All groups share one centre, and each spreads out both ways along 14 directions, with some noise.
In the rows, 128 means zero.
Some rows, each with its group after it:
[104 185 118 161 126 105 129 117  37 127  94 190  91 118 148 117 105 133
  79]  Gotug
[122 134 138 142 166 165 105 120  89 101  99  65 104 152 133 113  92 122
 155]  vup
[ 85 157 124 106 108 187 113 137 115 106 132 117 164 150  75 125 108 129
 127]  vor
[102 134 101 128  90 124  87 167  72  81  86 111  79 156 140  72 195 130
 147]  vor
[ 88 142 130 156  77  56 184 118 156 192 208 132  58 200  97  51 184  92
 130]  Gotug
[106 106 123  72 104 134 106 130 151  99  96 126 117 183  98 111 160 166
 166]  keze
[ 93 113 146 101 135 109 115 156 112 108 126 120 138 148 136 100 142  91
 108]  keze
[148 108  98  73 155 167 105 120 168  84 110 133 108 100  84  95 151 149
 163]  vup
[106  98 114 124 163 110 137  94 126 116 178 127 137 157 156 146 111  77
 128]  Gotug
[ 84  58  73 100 165 130 154 157 155 143 162 121  86 167 160  75 150 123
 152]  keze
[160 105 133  78 170  73 113  99 149  83 160 124 140 153 152  77  77  49
 180]  vor
[130 114 171 180 154  99 125 117 143 121 108  64  97 125 127  76 121 146
 176]  lofom
[109 140 121 135  96  96 108 125  95  68  50 114 114 114 133 108 116 158
 168]  lofom
[129 160  72 136 140  83 184  85 151 122 163 166  64 126 158 137  86 160
 111]  Gotug
[136 106 112  95 120 140 159 152 136 127 137 156 111 136 142  67 136 121
 124]  vup
[148 125 122 149 158 194 134 140 116 123 129  41  83 150 165 111 148 152
 151]  vup
[134 119 103  70 153 133 107  91 124 102 120  93 106 137 145 108 133  91
 188]  keze
[147 111 122 159 142 170 149 177 152 150 161 101 115 101 187 114 114 173
 104]  vup
[123 133 121 151 146 142 104  78 143  73 184 108 139 147  64 160 103  67
 125]  lofom
[108 161  86 136  73 111 146 119  98  80 125 161 114 132 136  96 121 135
 136]  vup
[ 98 121 121 115 105 144  98 105  93  87  86  97 153 130 108 121 103  91
 189]  lofom
[147 164 107  66 120 152 158 109 135  93 127 146  84 171  85 170 162  99
  63]  lofom
[127 143 159 133 148 135 156 134 106 156 126 153  93 167 170 169 190 186
  41]  lofom
[142 177 117 113  44 136 160  99 126 105 136 113 143 130  91 102 152  83
 174]  lofom
[166 160 163 161 167  98 144 162 168 139 131  92 109 123 133 138  61 165
  87]  vor
[ 74 172 155 128 143 141 166  61  98  82 157 128 111 154 104  94 148 110
 104]  keze
[ 97 119 150 114  98 129 115  63 124 147 118 147  67 145 107 122 154 151
 136]  vor
[145 154 110  85 134 135 140 121 126 136 147 129  53 195 133 158 142 107
  70]  lofom
[133 112 108 169 203 148 166 133 122  86 121 138 153 136  94  67 107 122
 163]  vup
[ 89  94 128  84 127 153 117  87 165 141 150 102  88 116  92 124 136 103
 141]  vor
[207 145 132 135 197 110 111 127 153 163 178  76 110 106 161 179 130  84
 105]  vup
[170 145 119 137  85 122  74 102 115 101  98 118 121 139 126 155 122 141
 173]  keze
[137 133 137 116 122 108 129 112 135 113 123 102 101 134 110  93 107  86
 151]  lofom
[170 118 113 121 143 146 121 149 139 119 126 141 122 139 132 141 126 133
 114]  lofom
[ 74  83 146 127 130 106 147 113 118 108 128  94 101 153 131 115 156  78
 117]  Gotug
[107 161  82 103 168 150 168  83 141 150 193 136  99 119 116  99 141 113
 143]  vor
[131 154 117 121  92 152 132 124 143 127 152 145  99  84 137 137 149 163
  84]  vup
[133 111 106  64 107 140  71 144 156 112 109 129 111 160  97 133 141 140
 154]  keze
[115 118  71  41 131 168 111 136 178 130 175  89 101  79 100 115 110  57
 143]  vor
[129 142 111 123  94  83 163 176 132 104 120 142 104 178 153  55 140 161
 140]  keze
[126 148  84 167 170 153 104 146 127 130 173  93 108 165 112 110 110 140
 156]  Gotug
[130 111  84 199 145 109 123  86  93  50 125  82 119 140 158 186 128 101
 153]  Gotug
[109 108 132 127 116 141 128 138 143  93 158 123 134 150 117 117 183 126
 106]  Gotug
[120 161 136  55 154 226  76 131  88 129  92  77 106  52 168 112 139 163
 132]  Gotug
[161 144 138  95 154 137 139 135 135  83 111 115 122 101 142 125 159 127
 100]  Gotug
[111 195 124 133 170 118 151  75  68 165 146 132 105 121 176 156  81 107
 103]  Gotug
[134 134  53 114 126 133 106 133 100  82 160  91  86 103 183 134  73  53
 128]  keze
[ 95  84 103 101 137 129 148 135 123  58 113 144  96 151 139  82 150 124
 121]  keze
[ 99 118 136 174 183  99 121 107 155  80 172 110  98 139 110 103 155 155
 117]  lofom
[126 132 116 157 161 143 140 192 114 151 141 132  93 130 111  73 186 126
  89]  keze
[ 83  93 140  68 110 174 133 106 165 132 154  58 102 127  94  66 198  94
 181]  Gotug
[150 132 114 127 148 131 128 104 142 135 126  74  91 124 144 166 152 137
 149]  vor
[153 179 127  61  90 131 123 123 122 134 132 128 109 123 103  76 154  85
 149]  Gotug
[146  74 109 172  81  60 105  82 144 137 118 160 140 108 152 164 166 148
 197]  vup
[126 163 130  83 104 166 108 126 143 105 138  90 109 183  79 145 160 128
 119]  vup
[128 176 127 102 192 136  98 100 113 132 140  96  74 142 100 143 123 104
 113]  vup
[ 79 128 105  80 148 153 109 104 109 126 158 134 136 144 112 143 131  79
 120]  vor
[129 149 112 149 167 103 135 149 153  99 152 110 113 119  93  64 150 131
 147]  vor
[114 194 129 132 252 174 121 154 153 171 179  85  73 120  78 137  94 161
  56]  vup
[ 76 150 119 172 122 128 171 163  97 154 136 131 132 101 141  99  58 121
  98]  vor
[137  89  94 155 154  84 176  97 164  87 157 143 180 154  76 131 165  68
 172]  vor
[107 155 124 125 124 118 174 129 132 113 163 112 100 131  91  56 133  63
 119]  vup
[141 135  88 160  54 110 111 118 127  85 137 125 138 179  95 152 104  99
 166]  Gotug
[125 152 142 167 102 122 133 115 128 108 110  78 103 137 103 102 133 143
 161]  lofom
[126 125 132  87 189 198 148 124 125  88 117 102 109 162  96  75 144 124
 138]  vup
[151 144 113 181 129 109 113 107 137 122 176 130  93 132 121 121 125 126
 133]  vor
[ 82 135 149  98 137 148 150 125  88 122  89  81 132  89 147 113  81  84
 125]  keze
[138  82  82 128 130 167 122 193 122 151 108 134 120  98 126 108 109 103
 132]  keze
[ 89 135  92 113 140 191 155 132 104 143 129 114 110 117 126 121 165 134
 126]  vor
[111  97  91 172  76 185 162 148 134  99 150 102  92 184 109 100 170 135
 132]  vor
[138 131 136  71 127 141 149 124 130 142 129 141 132 128 128 107 127  92
 122]  lofom
[142 138  83  80 148 145 164 150 161  98 132 164  89 123 153  87 135 199
 116]  vup
[107  97 101 162 114 146 159 130 149 147 146 150  82 113 102  81 137 151
 132]  keze
[144 181 135  63 128 138 134 146 164 152 164 155 100 162 101 119 103 139
  76]  lofom
[141 103  83 147 123 163 101 129 128 159 114  58 122 126 152 157 110 136
 212]  keze
[131 144 109 139 119 169 137 105 140 109 156  53 121  92  81 128 102  53
 152]  lofom
[ 84  86 154 138 104 121 105 110  96 124 121 161 123 159 157 148 145 136
  96]  Gotug
[113  92 150 159 161  93 112 164  99 125  60 124  55 157 188 101 152 206
 113]  lofom
[109  90  98  94 134 161 126 144 170 121 138 118  95 139 120 149 102 143
 103]  keze
[126  89 141 106 144 117 105 108 127  98 110  83  93 157 146 129 183 107
 146]  Gotug

New rows. What belongs after each?
[125  97 116 133 182 139 151  82 107 103  82  87  56 107 129 161 138  87
 109]  lofom
[145  84 110 126 153 156 126 141 105 123  99 136 108 131 150 145 137 114
 111]  lofom
[134  97 120 112 157 135 139 127 146  97 105 150 101 111 139 107 127 162
 121]  Gotug
[129  77 131 141 167 108  96 169 143 143 114  93  74 121 149  36  73 124
 177]  lofom
[ 97 113 125 138 153 134 113 168  95 140 153 165  91 157 176 156 157 144
  21]  lofom
[ 97 121 114 130 123 117  91 115  99 113 161 135 144 164 152 121 127 110
 152]  lofom
[ 90 162 146 168  73 140 172 165 113 120 157  83 129 172 130  94 100 115
 101]  vup
[130 100  98 128 131 126 101 128 100 117 138  83  98 167 173 114 138  78
 168]  lofom
[125 129 147 112 128 135 105 135  97 119 133 125 120 115 170 118 189 118
  97]  Gotug
[ 98 163 138  69 111 113 140 119 150 131 165 189 146 115  96  71 108 119
 112]  lofom
[130 146 140  70 179 130 106 159 167 137 168  98  95 144 113 144 132 109
  66]  keze
[152 180 139 115 115  95 114 109 133  70 150 113  95 131 149 158  85 113
  72]  keze
[145 136 134 103 138 152 108  90 112 115  90 115 120 127  98 104 157 123
 184]  keze
[155  80 100 155 112 122 113 168 151  84 111 153 126 124 105  44 126 136
 181]  lofom
[ 84 139 119 108  90 106 154 113 145 130 129 132 123 108  87  95  88 101
 150]  vor
[166 124 114 194 160 121 162 155 151 126 159 133 104 124 125  95 137 144
 113]  vor
[111 124 153  99 134  99  91 117 141 166 145  97  68 125 162 182  57 105
  71]  vor
[131 142 135 141 196 143 150 148  86 177 149 131 134 161 142 122 149  97
 100]  keze
[130  87 180 133 167 124 167  88 159 160 135 133 109 153 143 155  88 136
  94]  vor
[196 107 133 121 152 119  82 107 168 102 150 102  97 132 127 118 131 113
 162]  vor
[158 144 134 175 120 121  73  80 104 154 110 110  91 103 133 194 147 144
 140]  vup
[120 108 150 161  79 124 134 136 120 146  84 135  58 135 138 120 137 173
 100]  vor
[120 150 115 136 209  87 126 124 117 128 158 120 125 155 129 128  78  87
 125]  vup
[ 95 150 135 123  92 180  93 133  83  97  97  89 123 171 122 122 144 157
 146]  vor
[145 129 129 158 132 139 144  94 138 121 173 117 103 169  99 139 150  96
 113]  lofom
[150 138 125 148 176 154 166 115 151 153 154 100  98 125 148 136 178 184
 125]  lofom
[138 116 165  82 117 132 130 116 114 142 114 135 111 195 112 116 120  70
 118]  lofom
[117 183 111 127 111 130 127 131 127 170 182 122 113 166 111 111  97 115
 135]  Gotug
[ 79 143 135 132 153  79 143 117 114 127 114 136 151  99 106  90 103 104
 150]  vor
[132 162 117 147 146 148 145 148  99 168 147 119 128 129 122 104 121  98
 129]  keze
[108  63 105 107 170 137  94 128 127 125 147 204 120 188 119  93 111 131
 140]  lofom
[110 144  94  79 128 135 133 148 124  71 162 145 142 189  99  73 129  85
 134]  vor
[139 143 107 153 150 103 110 144 116 134 178 114 113 153 172 139 105 113
 115]  Gotug
[141 134  98 144  97 103 148 161  96 117  84  80 104 124 191 128 116 121
 150]  vor
[126 104  76 124 123 118 129 104 122  93 131 153 129 160 139 115 155 131
 182]  vup
[119 155 184 162 181 102 148  99 128 123 128  99 131 134 103 138  99 116
 104]  vup
[163 200 141 118 152 128 105  72  83 143 147 120 130 146 112 118 140  81
 166]  keze
[103 162 127 116  97 138 137 117 152 131 159 139 125 147  78  65 124 150
 165]  lofom
[ 77 153  88  85 154 129 116  98 121 104 181 109 143  81 150 119 117  90
 147]  lofom
[145  79 142 134 113  97 142  88 162 101 132 125 142 173 108 154 114  89
 153]  vor
[113 201 188 177  70 134 150 144 134 125 106 105 129 124  85 117 150 213
  94]  lofom
[127 186  66 141 119 119 133 173 119 145 128 109  70  61 126  98 154 146
 119]  vor
[100 144 138 132 108  81 150 123 121 136 139 110  86 175 124 123 124  95
 107]  Gotug
[101 151 118  91 120 102 122 101 111  79 133 153 134 153 132 128 156 129
 122]  lofom
[ 89 143 132  93 109 167 114 165 122 128  86  66  75  86 151 114  76 159
 110]  Gotug
[133  91 131 155 183 161 116 114 112  89  71  64  79 146 113 177 134 128
 118]  lofom
[146 163 155 165 144 159 125 141  91 198 106 110 162 149  96 117 162 134
 168]  keze
[131 147 144 143 148 144 151 135 144  99 134  71 105 115 116 136 175 141
  92]  lofom
[ 92 160 113 140 169 117 163 112 114  39 148  73 153 183 118  99  95  95
 157]  vup
[105 111 104 171 129 173 130  63 124 141 167 133 144 122  90 162 162 110
 156]  vor
[ 66 162 129 146 121  92 171  71  78 139  86 148  83 150 119  89 207 179
 159]  vor
[102 146 140 164  78 158 113 133 109 130  89 134 108 123  82 123 153 184
 120]  vor
[ 75  98 111 130  87 154 151 148 136 131 112 140 101 133  74 123 167 130
  97]  vor
[112 107 116  98 151 131 133 102 129 147 154 146  71 131 141 109 145 109
 112]  vor
[156 138 128 138 161 146 117 108 128 158 143 158 102 148 102 136 152 137
 112]  keze
[ 98 105  50 147 133 175 120 117 108  99 115 151 105 149 121 128 160 185
 166]  lofom
[ 93 149 129 113 115 148 160  74 100 160 144 158 130 110 140  87  64 111
 152]  vor
[136 125 131 154 116 114 105  95 106 110 117 106 125 124 130  95 161 112
 195]  keze
[129 183 104  83 143 109  94 182 114  99 111  64  68 141 161  94 134 138
 124]  vor
[ 78  97 132 133 100 167 144 165 114 117 142 120 124 183 136 125  78 102
  78]  vor
[116  89 111  99 141  89 139 136 131 129 141 141 109 140 178  91 109  92
 136]  keze
[153  77 126 152 168 126 158 107 164 109 160 124 113 165 120 113 159 109
 139]  vor
[105 126 104  72 185 153 143  76 118 150 148 121  48 167 129 156 128  87
  95]  lofom
[164  87  90 103 131 152  66  65 110 112 124 123 128 181 122 184 208  94
 202]  vup
[ 91 124 153 157 120 150 126 101 104 131 128  95 129 168 120 124 156 137
 152]  lofom
